The rows are grouped in 4 different ways at once. Each group adds its own fixed numbers to the row, and there is some noise. The rows also spread widely along 13 directions, which tell nothing about the answers.
In the rows, 128 means zero.
Known rows, each followed by its group in each grouping:
[ 49 203 167 123  97 132  98  97 116 106  92 142 163 168 142 149 136 114
  64 124 119 134 128 120  80 113] -> (2) K_569 K_115 P
[155 140 108 122 165  45 147 146 117 144  99 159 144 108  74 158 154 172
 131 144 170 125 141  76 105 101] -> (3) K_56 K_115 P
[146 131 177 154 105 143 128 153 109  78 176  84 128 111 182 140 129 158
 158 108 133 101 136 206 123 144] -> (0) K_640 K_894 A
[127 153 171 143 142 122  98 115 138 130  97 114 110 149 156 184 133  75
  94  97 123 133  99 140 146 123] -> (1) K_335 K_481 C
[ 87 100 128  93 134 163 111 157 135 135 144  92 164 179 132 147 149 101
  83 177 120 109 156 171 112 130] -> (0) K_640 K_894 R
[143 108 128 134 129  69 131  83 150 133 110 157 107 141 113 150 160 129
 131 111 146 128 129  81 125 111] -> (3) K_335 K_481 A
[141 152 154 153 130 128 114 185 112 141 179 120 164 104  99 137  91 185
 147  97  94 147 147 171 114 130] -> (4) K_56 K_894 C
[150 145 117  98 191  85 122 107 148 143 157 157 132 144  49 170 165 168
 129 127 134 187 157  86 176 118] -> (2) K_569 K_894 R
[ 85  85  70 109 121 112 125 113 142 164 147 155 169 142  67 125 119 128
 124 180  85 133 131 101  84 139] -> (1) K_56 K_894 P
[222 101 161 116 132 145 166 132 123 126 100 152 131 150  94  60 141 168
 120 180 133 162 158 147 152  99] -> (4) K_640 K_115 A
[106 102 131 115 116 172 105 129  88  76 155 119 146 160 152 136 136 116
 121 170  78 112 111 181  86 120] -> (0) K_569 K_115 P
[132 168  87 108 137  85 150 110 118 118 108 123 167 146 103 155 145 108
 106 199 101 151  99 101 107 154] -> (3) K_569 K_115 A
[172 109 141 138 128 148  75 103 135 157 135 209 145 108  41 128 124 132
  96 117  89 172 146  96 139  92] -> (4) K_569 K_115 R
[ 77 133 106 119 129 133 131 119 134 148 122 129 141 160 128  97  86 117
 130 134 112 146 107 114 107 116] -> (1) K_56 K_115 P
[149 109  86 126 181 106 123 156 105 140 145 132 136 135 100 145 125 127
 140 151  88 147 121 120 112 111] -> (3) K_335 K_481 R
[150 205 110 148 159 159 134 194  87 136  97  69 124 108 182  98  70 101
 143 117 133 161  98 166 163 129] -> (4) K_335 K_481 P
[ 95 167 126 117 144 117 150 110 141 158  80 122 124 155 137  90 122 113
 126 131 135 161 145 105 143 114] -> (3) K_56 K_481 P
[102 103 136 105 118 118 150 124 120  88 145 104 139 164 157 141 179 143
 130 168 137 101 155 153  93 136] -> (2) K_640 K_894 A
[ 75 139 126 113 153  96 148 159 105 101 150  75 115 137 177 130 165 160
 161 116 168 102 184 156  99 118] -> (4) K_335 K_481 R
[158 128 121 145 143  94 162 158 121 156  98 120 133 137 126 111  96 131
 146 152 105 136  77 137 107 126] -> (0) K_640 K_481 P
[113 126 161 165  86 111 107  91 146 138 131 150 122  97 123 142 129 120
 136  86 103 128 129 122 105 140] -> (4) K_569 K_481 R
[111  68  79  92 150 192  97 143 117 130 133 129 129 150 145 117 148  73
 122 161 131 117 151 127 148 112] -> (2) K_640 K_894 C
[ 52 133  91  77  49 120 159   5 179  94 124 136 145 148 123 117 161 104
 124 194 141 145 152  76 121 204] -> (3) K_56 K_894 R
[200 116 167 171 156 153  90 146 100 120 150 157 111  77 122 144 115 132
 149  95  94 140 125 159 145 105] -> (1) K_56 K_115 C
[166  89 159 129 110 164 114 152 112  70 137  81  99 151 181 162 128  96
 125 132 176  86  87 180 139 139] -> (1) K_569 K_481 A
[134 113 130 157 155  90 106 186  76 131  98 132 156 127 135 174 143 114
 106 140  87  81 104 143  45  86] -> (3) K_335 K_894 P
[123 117 113 108 116  99 132 154 121 137 103 135 163 134  97 140 144 137
  88 173 160  93 147 115  81 129] -> (0) K_335 K_894 R
[145 165 168 150 105  94 146  31 151 100  71 134  90 137 179 137 155  78
 138 102 129 149  82  94 160 141] -> (3) K_569 K_894 A
[ 92 112 109  99 119 139 134 118 168 172 101 124 116 149 112  88 113 105
 121 120 199 133 154  96 172 126] -> (1) K_569 K_481 P
[182 131  73 107 137 108 190  91 129 122 101 129 109 151 112  64 105 128
 175 179 123 188  83  88 162 148] -> (4) K_569 K_481 A
[134 121 155 148 100 152 135 140 142 158 134 104 115  88 148  70 135 149
 150  92 156 129 214 166 161 132] -> (4) K_335 K_481 A
[156  95 146 123 111 113 132 155 136 133  80 100 128 137 130 174 138  85
  99 153 187  84  86 140 127 145] -> (1) K_569 K_894 P
[ 80 123 148 132  98 144 127 129 165 178 112  96 154 151 146 127 118  76
 105 134  83 128 135 158 117 153] -> (3) K_640 K_481 C
[102 141 151 146 112 114 121 131  91  76 158 141 126 116 151 108 136 184
 156  91 159  98 180 131  84  97] -> (3) K_569 K_481 A

New rows. What belongs after each?
[155  96 144 156 117 112 138 122 154 167 141 124 113 112 118 117 126 140
 160 103 110 137 138 140 136 137] -> (4) K_56 K_481 A
[159 140 141 169 146  89 171 126  98  84 122  82  96 132 207 125 115 116
 190 119  93 128  54 161 107 143] -> (1) K_335 K_894 A
[110 141 156 129 165  89 147 159 145 171 132  97 136 146 121 112 147 165
 127 101 155 133 196 150 144 108] -> (1) K_335 K_894 A
[183 115 127 145 163 121 148 168 133 173 147 103 141 105 115 118 129 139
 154 151  85 151 141 176 151 137] -> (0) K_640 K_115 A
[121 106 121 127 134 113 142 123 187 207 106  88 121 123 127 141 136  71
 136 125 119 150 118 129 161 161] -> (4) K_56 K_115 R
[ 94 117 140 122 127 134 104 138 171 178 156 118 135 152  95 155 111 138
 119  93 128 150 140 135 146 129] -> (2) K_56 K_481 P
[184 155 150 138  91 179 129 147 110 128  93 132 144 106 117  85  89 113
 112 157 119 155 122 155 147 148] -> (4) K_569 K_481 C
[ 87 159 111 134 113 115  98  76 131 109 116 134 112 105 154 173 141  88
 121 107 149 124 118 103 135 148] -> (1) K_335 K_481 P
[ 74 150 147 117 174  77 123 102 155 165 146 112 163 175  90 190 173 114
  97 149  45 164 135 142 102 136] -> (1) K_569 K_115 R
[ 96  99 135 151  96 140  63 130 118 127 159 166 130  75 121 162 145 129
 132  75 134  86 173 118  96 119] -> (2) K_569 K_481 C
[120 112  99  84 111 133 139 102 180 161 152 129 143 157  60 110 114 146
 134 139 153 178 142 106 186 153] -> (4) K_569 K_894 P
[ 78 153 122 122 113 125 134 111 170 141 113 102 118 163 160 117  76  89
 126  92 177 141  83  98 153 142] -> (1) K_640 K_894 R
[ 86 174 116 109 137 139  96 163 114 143  87 110 175 165 111 173 114  80
  46 167 138 117 107 128 102 128] -> (1) K_569 K_481 P
[163 124 110 148 139  62 133 134 122 136 139 143 136  64  92 168 159 150
 151 127 156 105 147 104 123 145] -> (1) K_569 K_894 A
[153  89 159 114 136 193  87 143  95 113 111 164 148 183 101 119 134 121
  67 176  90 132 148 159 102  71] -> (3) K_56 K_481 P
[172 118 110 123 152 117 142 148  73  78  84 142 125 149 147 123 130 119
 124 177 131 121  80 112  85 103] -> (2) K_335 K_894 R
[170  98 142 133 158 133 145 139 137 154 103 124 109 169 137  89 125 114
 133 125 125 147 129 133 154  89] -> (3) K_640 K_481 A
[151 106 137 120 136 111 129 129 110  99  94 158  92 127 130 108 135 138
 132 114 224  98 141  88 124  91] -> (1) K_569 K_481 R
[ 87 175 141 104 156  72 167  81 134 113  91  96 114 158 160 166 208 108
 126 163 128 143 147 121 120 153] -> (2) K_569 K_481 R
[ 49 124  95 127 111 124  89 114 153 167 159 128 155 146 113 156 129 109
 106 110  95 128 149 114  96 136] -> (2) K_335 K_481 A
[ 54 147 112 138 125  80 149 111 139 163 125 142 142 146 117  80  93 153
 140 107 108 140 145  93  69 117] -> (1) K_335 K_481 R
[126 127 178 126  58 155 123  76 133  96 139 155 148 123 105 110 150 159
 115 148 100 146 165 160 111 143] -> (4) K_569 K_115 P
[121 125 141 135  96 178  89  93 184 178 100 121 126 166 125 135  78  41
  76 105 102 169  82 120 173 144] -> (3) K_335 K_481 R
[129  98  84 117 119 153 119 214 138 179 141  83 165 147 107 121  54 103
 121 134 129 128  84 150 122 139] -> (4) K_335 K_115 C
[ 97 145 104 134 117 177  93 166 119 156 147 131 155 107 119  85  72 131
 125  94 138 141 166 132 147 109] -> (3) K_335 K_894 P
[ 81 138 158 138 102  86 119 122 106  86 123 151 146 137 154 147 148 156
 124 114 140  79 137 122  50 104] -> (0) K_640 K_894 C
[155 140 145 141 204 107 123 159 115 164 112 123 121 138 127 126 159 135
 130 113 108 152 160 135 140  70] -> (4) K_56 K_115 A
[144 109 130 148 136 108  94 107 122 115 164 126 135 121 121 205 164 103
 131 129  61 131  95 150 110 136] -> (4) K_569 K_115 A
[ 62  74 192 134  60 119 114  40 175 103 143 137 116 199 163 148 159 111
 116  96 100 103 120 131  86 124] -> (3) K_56 K_894 A
[152 123 188 131 162  63 174 147 151 156 107 141 103 161 109  96 142 203
 146  90 180 145 167 115 129  80] -> (2) K_640 K_481 R
[147 140 180 172  99  90 160 185 116 140 107 103 134  93 149 104  95 167
 161  82 163  97 125 157  98 125] -> (3) K_569 K_894 P
[183 147 141 120 132 172 123 127 116 101 127 119 115 138 129 111 121 125
 124 137 145 163 129 149 183 127] -> (4) K_569 K_481 A
[115 132 116 153 153  74 113 132 138 166 116 118 134 123 125 193 131  94
 136 114  80 134  68 116 101 124] -> (4) K_56 K_115 P
[126 113 112 101 151 159 112  83 169 131 149 121 115 208 118 156 101  81
 126 131  78 202  45 125 186 128] -> (2) K_640 K_115 P
[222 117 124 140 169  77 170 149 108 122 131 125 113 105 105 122 148 169
 183 141 133 147 121 131 153 125] -> (4) K_569 K_894 A
[169 192 137 108 143 142 134 127 112 111 110 129 149 118 106 118 148 144
 105 166 130 183 169 141 166 132] -> (4) K_335 K_115 C
[ 89 138 130 160 169 118  93 138 139 230 117 183 157  87  77  91 131 133
 112  89  80 153 210 105 123  73] -> (1) K_640 K_115 P
[161 105 127 117 126 112 134 160 119 135  79 117 138 138 117 162 153 107
  90 177 157 100 126 136 114 126] -> (3) K_335 K_481 P
[138 158 126 125 146  66 183 166 113 121  66  94 126 146 160 127 125 128
 128 165 179 104  94 120  91 129] -> (0) K_640 K_481 R
[107 176 167 131 123 139 136 100 105  78 147 116 129 152 161  97 136 163
 130 127 113 150 171 165 119 121] -> (1) K_335 K_481 A
[113 170 148 162  82 153  80 107 134 156  93 166 150 101 116 123  83  99
  89  94 104 149 107 109 113 116] -> (4) K_56 K_115 P
[186 130 134 167 154 118 122 170  55  92 109 144 129  64 148 133 140 127
 153 141 109 103 123 139  82 101] -> (3) K_569 K_115 R
[ 91 207 120 136 115  89 115  78 160 162  94 153 153 140  89 151  82 100
  96 105 118 177  74  67 140 146] -> (1) K_569 K_894 P
[168 110 147 100 136  95 148 118 132 103 109 123 132 176 105 176 174 132
 103 184 127 133 123 139 120 136] -> (3) K_335 K_481 C
[128  65 106 144  89 133 153 136 107 116 133 109 137  92 170 108 163 106
 158 181 101  73 160 164  71 157] -> (3) K_640 K_481 A
[ 97  90 191 120  96 168 120  79 142 118  87 138  93 167 167  81 172 100
 108 115 148 115 179 142 129  96] -> (4) K_569 K_481 R
[130 149 100 158 126  50 121  97 139 157  69 152 106  88 138 160 142  93
 127  95 167 101 103  56 116 125] -> (0) K_335 K_481 A
[143 163 127 141 130 104 121 107 142 142 127 136 133 111 110 153 126 129
 128 114 125 156 119 105 146 144] -> (2) K_56 K_894 A
[125 175 136 146 143  86 127 139  82  88 127 150 135 105 128 134 116 173
 149 108 147 124 117 115  87 102] -> (1) K_569 K_115 P
[133 102  96 131 118  86 127 116 133 131  98 154 121 115 127 155 129  99
 139 129 154 102  97  74 106 128] -> (3) K_640 K_481 C
[136 125 143 110 178 142 117  77 141 141 111 156 114 201 103 126 144 103
 116 135  62 201 101 115 170  91] -> (2) K_569 K_894 P
[ 72 150 120 132  97 108 106 124 117 110 133 137 163 122 119 170 116 130
 104 136 133  99 116 115  66 140] -> (1) K_56 K_894 P
[137 143 168 100 107 156 107  70 149  96  75 160 104 194 123 134 131  96
  70 129 176 155 101  90 155 109] -> (2) K_569 K_481 R
[120 129 165 161  97  63 188 126 141 178  86 123 148 128 121  80 139 154
 139 141  92 118 156 134  68 138] -> (3) K_569 K_481 A
[163 129 164 142  71  97 171  89 136 126  62 160 113 126 118  78 116 147
 137 132 154 134 106 104 109 130] -> (4) K_569 K_481 P
[110 113 115 127 147 119 118 128 155 152 129 120 101 131 149 127 113 115
 159  79 174 126 119 110 174 109] -> (0) K_640 K_894 P
[164 113 139 133 128  99 160 104 115 107 114 148 100 144 130  80 138 163
 166 126 137 138 130 112 120 103] -> (4) K_569 K_481 A
[115 140 157 144 138 134 125 115 115 133 114 130 120 126 148  99 140 127
 145 104  98 150 146 146 127  98] -> (4) K_569 K_115 P
[190 137 140 141 137 107 122  81 139  88 141 154  95 116 113 166 109 132
 152 107 147 162  69  97 167 142] -> (1) K_56 K_894 R
[155  69 154 116 125  88 157 122 146 126 104 109 127 180 125 163 167 109
 113 172 112 114  99 144 101 135] -> (3) K_335 K_894 R
[100  92 129 136  92 114  90  91 140 151 144 187 144  58  90 137 179 139
 132 112 130  92 214 102 110 136] -> (0) K_569 K_894 C
[160 139 149 132 155  75 124  99 131 160  94 197 156 151  46 139 145 148
  87 152  80 161 123  85 102  94] -> (0) K_569 K_894 R
[127 124 159 130 107 181  98  89 122  82 153 139 107 146 153 122 126 123
 126 114 106 154 134 152 137 127] -> (2) K_335 K_481 R
[181 100  98 107 154 123 143 191  94 125 114 103 148 116 114 156 148 118
 125 214 131 104 126 159 109 151] -> (0) K_56 K_481 C
[ 93 127  97 121  96 139 125 109 120  82 146  97 133 138 175 151 104  85
 154 143 116 118  75 128 110 170] -> (3) K_56 K_894 C
[138  68 185 129 142 116 146 112 164 139 125 109  76 185 164 108 167 137
 152  79 157 125 154 152 158  85] -> (4) K_640 K_481 A
[ 67 157 142 131 142 216  37 120 127 145 194 147 143 119 121 110 113 118
 120  54  83 174 203 148 175  89] -> (4) K_569 K_115 C
[115 133 129 100 129 160  86 136 126 111  85 107 129 153 159 181 151  46
  76 134 186  98 121 119 158 123] -> (3) K_569 K_894 C
[124  99  96 120 119  88 168 132 156 172 133 137 135 143  92  70 111 171
 159 124 147 143 152  92 123 125] -> (2) K_335 K_894 A
[119 114 228 158 121 143 109 163 132 154 139 135 142 148 118 119 132 174
 104  81 103 122 184 181  91  87] -> (2) K_56 K_894 R
[125 135 144 119 154 120 123 128 128 132 127 105 128 133 132 170 169 121
 120 155 114 129 149 164 136 138] -> (0) K_56 K_481 P
[164  94 127 146 174  99 122  94 139 150 136 151  97 138 120 131 142 114
 166 105  82 155  96 112 151  96] -> (0) K_569 K_115 A
[116  92 145 131 104  35 183 130 162 156 130 111 115 120 119 130 160 180
 175 106 167 103 161 126  97 147] -> (4) K_335 K_481 C
[136 152 159 144  42 167 101  39 166 111 148 144 138  90 126 135 129 108
 110 128  96 159 139 150 159 188] -> (0) K_335 K_115 A
